There are 4 ways to turn a row about zero (a turn may also mirror it). The second row of each pair is the first, turned, with some noise. The first 40 pairs use one turn. New pairs use 3 turns, one after the other, and a turn may come again.
Known pairs, each followed by its turns in order:
[ -9.2  12.2  -0.2 -27.8   5.9  -4.1 -14.9 -10.4  31.4]
[ -6.8  26.5  10.0  26.1   8.3 -13.5  -2.4  -9.5  22.6] -> (3)

[-23.9 -19.3  -5.6  -6.1   1.1  -9.8  10.0   7.1 -23.0]
[ -0.8 -25.5 -19.3  -6.9  17.1 -15.8  10.9   1.1   3.9] -> (2)

[-14.1  11.2  -2.0  19.7  46.7  -0.1  33.3  -9.3  12.0]
[ 40.8   3.5 -12.0 -10.8  10.4  35.1  28.3   3.4 -11.4] -> (2)

[ 25.6 -22.4  11.9   4.6  -8.5  13.9   6.4  -7.8   9.5]
[26.0 -4.0 18.3 14.4  2.5 11.5  4.7 16.7  6.4] -> (1)

[ -2.1 -13.2   6.1   3.7  -4.2 -19.3 -27.9   0.1 -13.9]
[-15.9  17.2  -1.1 -12.9   7.3  -9.9  15.2  21.7  10.9] -> (1)

[ 10.2   9.5 -22.5   6.7  -3.5  24.1  32.7  17.1 -29.3]
[  8.3   4.6   5.8   6.9 -50.6  16.1  -2.6 -21.8  -6.2] -> (1)

[-6.9  1.8 35.3  3.8 10.6 22.1 -9.8 -9.0  3.2]
[-10.7   6.7  -9.6   7.3  12.2  35.0 -18.7  -8.6  -4.0] -> (2)

[-34.5 -28.2 -10.4 -20.5  13.0  36.1 -13.2 -14.4 -30.9]
[-32.0 -16.7 -25.6 -40.2  30.7   0.1 -11.0  18.6 -15.5] -> (2)

[ 18.1   4.4  14.2  11.6 -20.1   7.5 -18.0   4.6   4.0]
[ -6.9  -1.1  -9.6  -5.5 -21.6  10.2  24.0 -11.7  10.3] -> (3)

[ 34.4 -12.3 -28.9 -10.0  -3.5   4.5  -8.1  14.9 -10.8]
[ -5.0   5.0  30.4   3.5   7.7 -33.0  -0.2  23.5 -10.1] -> (2)

[ -3.9 -17.0   3.8  -3.7 -16.8 -12.4 -22.5 -12.3 -20.8]
[-23.7 -14.7   1.1  11.6 -25.1   7.0 -13.4  -8.6  -8.5] -> (3)

[ 19.1   6.9 -22.8  14.0  -8.2   5.3 -18.2   1.5   7.6]
[  2.0  12.8  22.6  -4.3 -14.6 -14.2  -7.9  -2.9 -20.5] -> (2)

[  0.7 -17.4  -7.0  -8.1  -7.3  19.2 -24.5 -14.9  11.2]
[ -1.1   8.0   8.3  -0.9  15.0   8.7  10.3  30.1 -20.5] -> (0)

[  0.3 -10.2 -20.8   7.8   7.0  -5.1   0.7 -21.4 -23.4]
[  2.1  -1.8   4.7  -3.7 -23.5 -26.9  15.9  -0.6  12.2] -> (1)

[ -5.3  -6.4 -49.2  -6.5  -5.5 -10.3 -12.9 -18.9   8.3]
[  5.6  12.7   0.0 -10.0  44.9 -26.7  -6.4  12.1  -9.4] -> (0)

[-28.4 -22.4  -5.6  -8.7 -12.8 -17.9  -8.3   2.8  19.7]
[  1.6  12.1  13.2  -9.0  -9.6 -36.1   0.3  25.2  -4.2] -> (0)

[ 10.7 -24.3  13.2  23.6   3.8   4.6 -24.8  -2.5 -19.2]
[  0.4 -16.6  10.7   4.3  23.7  -2.2 -34.2 -14.4 -18.0] -> (2)

[  5.6  14.8   7.4 -29.6 -16.4 -19.6   7.9  -0.7   4.3]
[ -3.4  -5.6 -12.0 -19.3  -6.7 -14.9  30.3 -10.5   9.0] -> (0)

[ 11.6  22.0 -23.0  22.8  -5.2  -5.9 -13.7   5.0  35.5]
[-18.4  13.4 -36.3  -5.7  15.0  -3.9 -23.5  20.5  11.9] -> (0)

[ 7.3  4.2  7.0 19.9 35.2 17.8 15.6 13.0  1.1]
[ 17.2   8.3   4.7   9.8  22.9  24.7  14.9   2.3 -24.5] -> (2)

[ 7.6  4.8 24.6 23.1 18.2  7.7 27.9 -6.6 18.3]
[-23.0  -3.1 -12.9   0.1 -26.6  15.2 -22.8 -18.9 -18.2] -> (0)

[  8.5 -13.1 -24.2  17.0 -20.3   7.3  19.4  -7.6  -5.6]
[  6.8  -5.7   0.4  30.4 -27.7   0.5  15.3   0.4   6.9] -> (1)

[-35.3  16.1  17.1 -27.1   6.5   2.4  -5.2 -44.4   1.6]
[-38.7  19.7  -7.3   3.0  16.9 -23.2 -35.2 -11.1  18.4] -> (3)

[-17.2  -5.4 -15.7 -16.2 -18.0  13.8  -3.4  -0.4  -3.2]
[  6.8  -5.1  -0.5   5.9 -10.3 -25.5 -13.2 -19.4  -4.6] -> (3)

[ 10.9 -16.9   2.3   7.1  -6.8   9.3   4.6 -11.6 -13.4]
[-5.7 -9.4 18.6 -9.6 17.1  1.4 -5.8 -5.5  2.6] -> (2)

[  8.9 -17.5  -4.8  15.7 -17.5   6.8   6.6   9.8  -8.6]
[  6.9 -21.0   2.8 -12.6 -11.1   0.1  13.5  -5.9 -15.9] -> (3)

[ 12.5   1.4   2.8  17.8   9.6 -34.4  22.6  -1.8   9.7]
[ -3.0 -20.8 -22.5 -13.7 -13.0 -19.6 -24.2 -16.7  -2.9] -> (0)

[-17.9 -20.9  20.3 -25.0  23.4  -9.2  -7.8  22.7  -3.8]
[ 14.7  12.9 -20.5 -39.6  18.3   5.3   6.1   8.6 -12.1] -> (1)

[-13.5   0.8 -11.0   2.9  -1.3  -1.7 -21.8   2.1 -14.0]
[ -2.4   3.9 -14.5  14.1 -17.6   0.7 -12.9  -2.3 -12.7] -> (3)

[ -1.6  -8.4   0.9 -33.0  19.6  -1.1   8.1   0.3 -21.9]
[ 16.4  -6.3 -10.7 -37.0  -9.9  -0.2  -0.3  -4.4   7.5] -> (1)

[ -8.5 -34.5  -4.7   0.0  19.1  16.5  -6.5 -26.6   2.3]
[ 27.0 -11.6  12.1  -8.0   9.6 -21.2  32.9  -1.5  -2.1] -> (1)

[ 25.2  -6.6 -25.5  -9.0  14.9 -10.5  24.9 -10.8 -10.9]
[ 18.9 -10.4  22.4  -6.2  23.0  26.0 -17.4  -6.5  -7.1] -> (3)

[-16.5  -8.3  16.7  18.3  -4.6  -4.2  -4.5  -2.5  -2.2]
[ 0.2 24.5 -4.5  9.5 14.3 -6.3  8.9 -1.9  2.4] -> (1)

[ 25.0   3.4   6.8  14.7  27.5 -20.2  -5.5 -25.7   5.0]
[ 39.6  -3.7  18.4   0.8  -3.3  19.7 -22.0  11.0   3.0] -> (2)

[  8.3  -2.1 -15.9  17.6 -18.5 -22.4  25.1 -25.2  14.6]
[  8.3   7.9 -32.5 -15.6   4.5 -23.7 -14.4 -13.6 -26.8] -> (0)

[  6.3  14.4   0.1  -3.8 -14.4   8.3  22.4 -13.2  -6.4]
[  4.3  12.0 -15.3  -3.1   0.7   5.3  13.6 -24.5  -7.6] -> (0)

[ 22.0  23.9  -5.3 -11.5  -4.9  -4.0  -2.7  29.6  19.9]
[-26.9  -6.3 -27.3   9.2   4.5  -5.9  13.2   5.2  27.0] -> (0)

[ -1.6   6.7   2.3   5.2  29.0 -12.4   9.7 -13.8 -11.6]
[ -6.9   7.5  -1.2  -6.1  19.4  16.9 -18.8  17.9  -5.2] -> (3)

[ 34.4 -27.6  44.8   0.3  10.2 -19.6 -34.2 -18.6  17.9]
[-46.8  17.4  35.1   1.9 -22.0  32.9  25.1   9.9  17.3] -> (3)

[ 24.5  35.2  22.6  29.9  -5.4 -21.0   0.6  10.2   7.6]
[-17.6  23.8  13.6  23.8   4.2   0.8 -46.7  13.1  -1.4] -> (1)

New pairs, each followed by its turns in order:
[ -8.7 -22.4 -15.0 -17.5 -32.7  -5.7 -23.4   1.8  -2.6]
[ 20.3   4.0   1.7  33.0  14.1  -9.7 -14.4  14.9 -22.0] -> (2) (1) (3)

[ -7.8  -9.8 -14.9  -7.7  -9.9   2.5 -31.9   6.3  31.2]
[ -1.8  29.3  13.8  12.7  26.3 -13.7  -2.9   9.1  21.1] -> (1) (0) (1)

[  4.3  20.7  11.9  16.9  11.7 -11.4 -23.3 -19.4  -7.1]
[-23.5 -21.2  -6.8 -10.9  -7.1  -5.0  24.9  13.2   5.8] -> (3) (2) (2)

[ -3.5  20.4 -22.1   0.6 -12.7   1.1  -8.6 -12.9   3.8]
[  0.7 -30.9  -0.6  -8.1  -1.7 -15.4   6.4   6.9   8.2] -> (1) (2) (1)

[ 32.8  11.0  12.8   5.1   4.3   0.2   5.6   0.3 -14.2]
[  6.7  -6.6   2.4 -19.5   5.8  24.3 -13.8  -1.2 -19.4] -> (2) (2) (2)

[ 18.5   4.8   1.1  -4.0 -15.0   0.9   8.7   0.4  -9.4]
[ 6.5  6.9 -3.1 -5.0 16.6 -2.0 -9.2 -6.0 17.3] -> (3) (3) (1)

[-10.2 -18.3  31.2   3.5 -28.2   7.3 -17.6 -13.8  21.5]
[ 34.1   8.3  13.7 -32.6 -20.1 -12.8   6.4   3.4 -13.8] -> (3) (1) (2)

[ 14.3  17.9  12.2   3.6 -21.4   3.2 -23.9 -10.9 -12.6]
[ 19.3  -2.6   6.2 -22.4  22.8   0.9   7.3 -18.2   7.1] -> (3) (1) (2)

[-29.6  33.1 -17.4  -6.6  17.5 -16.3  10.0 -30.6 -14.1]
[-27.1 -15.5   8.6   2.5   7.5  42.6  13.4  -2.9 -30.2] -> (0) (2) (1)

[ 12.3  -3.0 -27.4  29.7  -8.3 -14.5  -0.5  23.0  -5.7]
[-16.6   0.6  15.7 -15.8   0.8  -7.0 -13.7  40.6   9.8] -> (3) (2) (3)

[  5.0   1.1  -8.6   9.4 -24.4 -18.1  11.8 -19.7 -15.6]
[ 17.6  -2.6 -18.9  34.0  -4.5   6.4  -0.9  -5.4   1.3] -> (1) (0) (3)

[ 13.6 -11.5 -27.5 -23.7   3.7   4.6 -17.6   6.0   2.1]
[ 19.3 -19.1 -11.3  -4.6  20.1   5.5  12.4 -11.5  21.2] -> (0) (1) (0)

[  6.0  -6.1  34.7 -29.3 -29.7  -1.9   2.5 -23.3 -13.0]
[ 13.5  22.2 -28.5   7.3  24.8  21.9  21.2 -14.0  22.4] -> (0) (2) (2)

[ 11.3 -15.7   4.3 -14.6 -10.7  -0.3   2.0   0.3  14.1]
[-10.6  -3.2  15.7  18.5   3.6   5.0   4.3   6.6  14.6] -> (1) (3) (2)

[-11.9 -20.2  15.9 -18.4 -19.8  11.2   4.4   3.6  -4.1]
[ -1.3  -3.0  27.4 -24.3 -14.7  -6.2   1.8  -6.1   8.6] -> (0) (0) (2)

[  9.7  -4.0  -4.4   9.8 -40.2   4.8   6.8 -26.3   5.1]
[-12.5  13.6  -2.8 -20.6  20.5  25.7 -14.5 -19.8  17.2] -> (1) (2) (3)

[-28.0  -2.8   5.3   1.8   0.9  22.5 -13.5  -1.5 -21.4]
[ 17.3  -5.9  15.4  22.3  -7.5  -5.7 -23.9  10.8  -6.7] -> (2) (2) (3)

[  5.0  -1.4 -14.3  -9.6   1.7  -0.2 -15.1 -38.2  23.5]
[  6.2  11.1  -8.0  18.8 -33.8  17.0  23.9  -1.1   7.3] -> (0) (3) (3)

[ 15.9  -6.1 -28.8  11.2  -2.3 -16.9   9.6  -7.3 -26.2]
[  8.0  11.4 -19.7 -31.1  -9.6 -18.4  -9.3   3.9 -18.8] -> (1) (2) (0)

[ -3.3  -7.0   3.0 -10.4  23.9  12.2  16.2 -15.5  -3.9]
[ -8.3  13.7 -11.7 -18.1  18.4  -4.6  -9.5   7.2 -11.3] -> (0) (2) (2)

[ -6.2  12.1 -14.4   8.9  -6.6   8.0  11.2  -2.7  -1.4]
[-3.8 -1.6 -5.3  0.9 19.3  3.1 15.5  5.9 -4.5] -> (1) (1) (3)

[  3.7 -19.0  -4.5 -12.0 -36.8   6.6 -17.0  -2.8 -23.2]
[ -1.7 -18.9 -22.1 -16.4 -20.8 -23.3 -14.4  -5.9 -21.4] -> (2) (1) (1)

[-18.8 -16.3   5.0  18.0  12.2  10.7   8.7 -15.7 -16.2]
[  6.8 -13.6  23.2   2.6 -20.2  16.8  -9.0 -11.4 -10.0] -> (2) (0) (0)

[ -6.4  17.3  -5.6   7.5  -7.5 -29.3  25.1  -7.5  24.2]
[  2.5  -0.4  30.9  10.9  17.4   9.4   8.1  34.4 -10.5] -> (3) (2) (2)

[ -3.4  21.2  20.8   2.6  -0.2   3.5  -6.6  22.5 -11.1]
[-29.1  14.4   7.5  -1.1  -7.4  15.9  11.7 -10.5   0.1] -> (1) (0) (0)

[-29.3  -2.5  -5.8   7.1  -8.8 -22.6  -0.7  -7.3   2.0]
[ 16.6  14.5  19.4   4.5  11.4 -16.9   3.5  -4.1  16.6] -> (2) (3) (1)

[ -3.5   8.4  24.8   5.0 -17.2   6.2  13.9  -4.4   0.3]
[  5.3 -12.0  -5.6  -3.0 -25.9  -7.8  11.4  13.5  -5.9] -> (3) (1) (1)

[-21.5  34.1  15.0  -6.8  -5.3   0.4 -22.5  -4.2  -0.4]
[ -5.8 -23.9 -24.2 -16.1 -10.8  -3.6  -3.5   8.9  25.7] -> (2) (2) (2)

[-26.9  13.1  20.7  -4.1  16.3   4.3  11.8 -36.1  28.1]
[-31.9   5.1 -13.2  -9.9 -24.0   5.7  26.1 -35.2 -12.3] -> (0) (0) (0)

[-32.7   4.7  -0.6  -6.5  -8.9  39.3  13.0 -28.8  18.9]
[-22.4 -24.4  23.2 -24.4  -0.8 -23.3  34.4   5.3  -9.3] -> (3) (0) (0)

[  3.9  -8.6   1.9  -7.5 -24.5   6.7 -12.2  38.7  -5.8]
[ -6.7  14.2 -23.9  33.5  -7.5  -0.3 -18.9  10.8   4.6] -> (3) (1) (0)

[ 13.5  10.9 -17.7 -21.4  16.4  32.5   5.0   6.6  22.1]
[ 23.3   1.0 -14.9  29.2  -7.2  20.7 -24.1  21.8  -4.1] -> (0) (3) (3)

[17.8  3.6 -9.1 10.2  9.7 24.0 -4.2 -4.4 15.8]
[ 15.0 -19.9  -2.9  -0.9  -1.3  -9.8   5.6 -23.6   8.4] -> (3) (0) (1)

[ 10.3   5.9  16.5   6.1   4.6  -9.3  -0.9 -30.0   4.7]
[  8.4 -12.1 -15.0  21.0   2.0  -5.9  -2.0  17.0 -17.4] -> (1) (1) (2)

[-18.9   4.9  31.0  -4.2  -9.9  12.8   3.4 -28.0  11.0]
[ 11.9   3.4 -17.2  14.1  -0.7 -20.5 -28.8 -12.5  23.3] -> (2) (2) (3)

[-10.1   0.3  23.6 -22.8 -17.8   2.8  17.8  -5.7 -38.7]
[ 2.2 17.7 -7.3 50.1  2.3 18.6 -4.3 -6.0 -1.2] -> (3) (2) (3)

[ -3.6 -37.4 -19.6  25.2   2.4  -8.8 -14.4  -2.7  14.9]
[ 21.2 -29.9  10.0   8.1   8.4 -20.7 -19.0 -15.3 -17.2] -> (0) (2) (2)

[  6.7  13.5  -7.6  -2.2  10.7   1.4   3.9 -39.1 -12.4]
[ 14.9   2.6 -31.4  -2.1 -15.4   9.7   6.4  -5.9 -22.2] -> (2) (2) (2)

[  0.8 -22.7  13.3 -29.7 -32.4  -9.6 -18.3 -20.8   4.7]
[-24.0  -5.1 -31.3  21.9  -2.1 -16.5  -3.6  20.9 -27.2] -> (1) (0) (3)

[-1.1 -8.3  3.9  7.5 25.4 -8.8  2.3 -4.5 -2.8]
[  2.7 -15.1  -2.1  -7.8   7.1  -4.6  10.8  -7.2 -18.5] -> (3) (2) (2)

[-11.6   1.9  -8.8  -1.8 -35.1   1.6 -34.8   3.4  24.0]
[ 21.0   9.0  -4.1 -31.3 -21.0  29.3  -4.1  16.9  12.0] -> (1) (0) (0)

[-43.9  16.1  13.0  -6.3  -6.8  -1.3 -27.3  35.8   3.9]
[ 31.7  13.8  16.2  21.0 -44.3 -17.3  12.8   2.2  -7.1] -> (3) (3) (1)

[  3.1  -1.0 -12.2   3.5   0.6  10.2 -31.8   2.5  -8.2]
[ 6.9  2.4 22.3 -6.2 -0.2  5.1 21.9  4.0 17.6] -> (2) (0) (3)

[-13.0 -11.2   6.7 -21.0  -7.3   1.0  19.8 -12.6  -2.6]
[-15.9 -16.6   7.3   0.3  10.0 -12.1  -4.0 -10.7  19.2] -> (3) (1) (0)

[-31.7   4.7   0.6 -22.1  -9.2  -2.2  -3.9  26.8  20.4]
[  5.9  -2.1   7.1  -7.7  35.6   6.4  29.4  -8.7 -20.1] -> (3) (3) (2)

[ 22.1  -0.7  22.8  27.4  22.2  -0.3  -7.0 -30.0  12.3]
[ 26.3  12.9  -5.9  16.0 -30.3 -21.1 -15.8  23.8   4.6] -> (3) (3) (2)

